The same things were measured in two ways. Each way mixes the same 5 hidden numbers, adds some noise and spreads widely along 3 directions of its own, which tell nothing about the thing.
(in the rows, 128 means zero)
Some things both ways: the first way, then the second way.
[ 90 104 119 164 100 158 175 117  55 126 132]
[128  83  88  88 151 137 120 145 129 114]

[140 105  80 112 202 161 176  80 103 161  77]
[113 142 155 139 128 106 131 147 139 121]

[ 99 107 122  87 144 119 135 120 121 131 145]
[162 142 129 123 122 125  97 127 130 123]

[125  87 142  80 145 161 132 131 100 120 145]
[142 113  77 105 146 141 140 137 116 110]

[162  88 107   4 221 176 115  77 144 153 126]
[193 196 119 134 107 122  97 126 101 141]

[ 75 119 157 108 145 138 128 151 102 125 144]
[121 126  95 127 129 102 141 117 153 103]

[183  72 127 100 181 152 134 139  79 136 131]
[104 137 112 114 107 133  88 162 129  85]

[139  91 133 112 173 122 150 120 116 131 123]
[114 111 119 115 134 136 127 136 133 102]

[183  84 106 106 176  50 143 135 135 133 118]
[153 130 150  75 123 123  99 168  79 119]

[181  97  61 130 116 174 174 109  55 143 102]
[169 169 142 133 118  92  98 186 117  75]

[155 112  98  76 179 103 111 120 119 139 137]
[112 161 128 106 104 157  97 144  91 154]

[126 126  92 108 169 153 187  72 130 154  76]
[137 138 130 154 145 111 140 144 150 116]

[130 103 119  53 176 212 145  73 120 137 127]
[164 175  86 157 112 143  73 126 152 128]

[134  95 132  59 189 150 116 147 110 140 118]
[150 146 100 105 120 109 101 151 119 139]

[217  42 107  59 143 180 142 143  79 126 119]
[159 145 131 143 132 122 106 190 127  41]

[ 79 100 139 149 112 148 142 203  38 119 127]
[124 103 102 103 131  79 113 166 156  85]

[123 101 146  86 171 172 143 159 109 130  98]
[155 137  85 138 134  79 100 163 174  92]

Other things, the second way, with their names:
z_151: [124 124 146 150 141 102 122 170 160  88]
z_582: [ 97 105 152 109 127 135  81 159 141 138]
z_998: [159 168 129 135 116 127  92 149 125 118]
z_706: [145 159 123 155 129 109 137 148 140  73]
z_821: [140 140 130 157 128  94  96 143 178 106]
z_17: [144  91  93  84 150  89 132 153 132 117]
z_510: [135 148 120  89  99 133 105 113  94 137]
z_572: [117 115 152 158 151 113 163 118 163 120]
z_792: [181 188  70 146 111 103  99 126 143 110]
z_669: [152 150 109 113 119 114 111 129 118 140]
z_339: [135 153 128 137 123 111 118 145 132 120]
z_432: [178 153 130  84 113 108 115 132  82 130]
z_340: [133 147 177 108 111 128  95 148  98 126]
z_903: [142 108  85 126 143 135  54 187 169  81]
z_724: [129 126 123  64 111 158  80 132  84 173]
z_539: [130 134 150 115 122 131 152 108 103 114]
z_956: [145 107 159  96 145 117 146 149  99 119]
z_400: [176 153  95 131 127 117  99 138 137 118]
z_89: [139 132 115  72 114 130 102 139  88 135]
z_76: [121 115 123 137 141 111 124 141 162 116]
z_753: [120 109  59 107 143 145 125 123 140 148]
z_290: [153 173  89 132 108 105  89 141 140 125]
z_556: [114 121 136 126 134 126 142 128 138 116]
z_461: [112 139 164 113 112 121  81 167 122 142]
z_875: [140 135 151 149 140 108 156 139 134  79]
z_940: [156 127 115 122 141 103 130 153 132 103]
z_594: [127 144 166 137 115 114 114 119 140 127]
z_655: [171 168 110 125 104 134  69 166 115  70]
z_876: [184 163 114 116 115 116  83 159 112  99]
z_684: [159 118  83  69 132 102 122 155  98 103]
z_887: [145 154 137 127 115 117 119 143 117  78]
z_531: [139 149 128 133 124 123  99 163 131 109]
z_104: [140 136 130 120 133 117 174 122 108  99]
z_995: [189 129  88 102 140 115 114 139 115 107]
z_659: [142 149 109 139 128 111 144 128 132 100]
z_954: [143 155 111 146 119 133 121 118 139 106]

Some of these things the first way, each followed by its name:
[132  93 124 115 142 168 170  91 110 131 128] : z_995
[126  94 107 102 191 102 132 103 111 143 140] : z_724
[ 91 115 154 134 146  96 154 170 111 123 114] : z_17
[197  60 118  61 133 171 119 137  73 122 159] : z_655
[110 119 117 136 163 110 169  94 119 144 109] : z_556
[153  97 106  79 150 148 138 134  93 135 122] : z_531
[144 108  92 142 151 140 193 104 102 145  74] : z_151
[137 122  77 141 163  92 162 115  98 148  96] : z_461
[136 109 143  78 182 120 140 115 145 134 120] : z_659
[128 102  94 138 175 114 171 117  95 148  94] : z_582
[144 124 103 125 113 143 175 102 103 133 119] : z_706
[150  97 106  79 201 169 147  91 107 153  97] : z_339
[149 102 128 128 184  74 138 118 131 132 132] : z_89
[135 111  99  87 130 133 138 125 106 139 134] : z_998
[113 122 111 107 144 202 154 108  71 141 122] : z_290
[128  96  99 114 151 185 171  94  82 143  96] : z_940
[106 121 106 121 188  98 162  83 147 141 105] : z_594
[158  75 105 103 150 160 147 101  82 138 134] : z_887
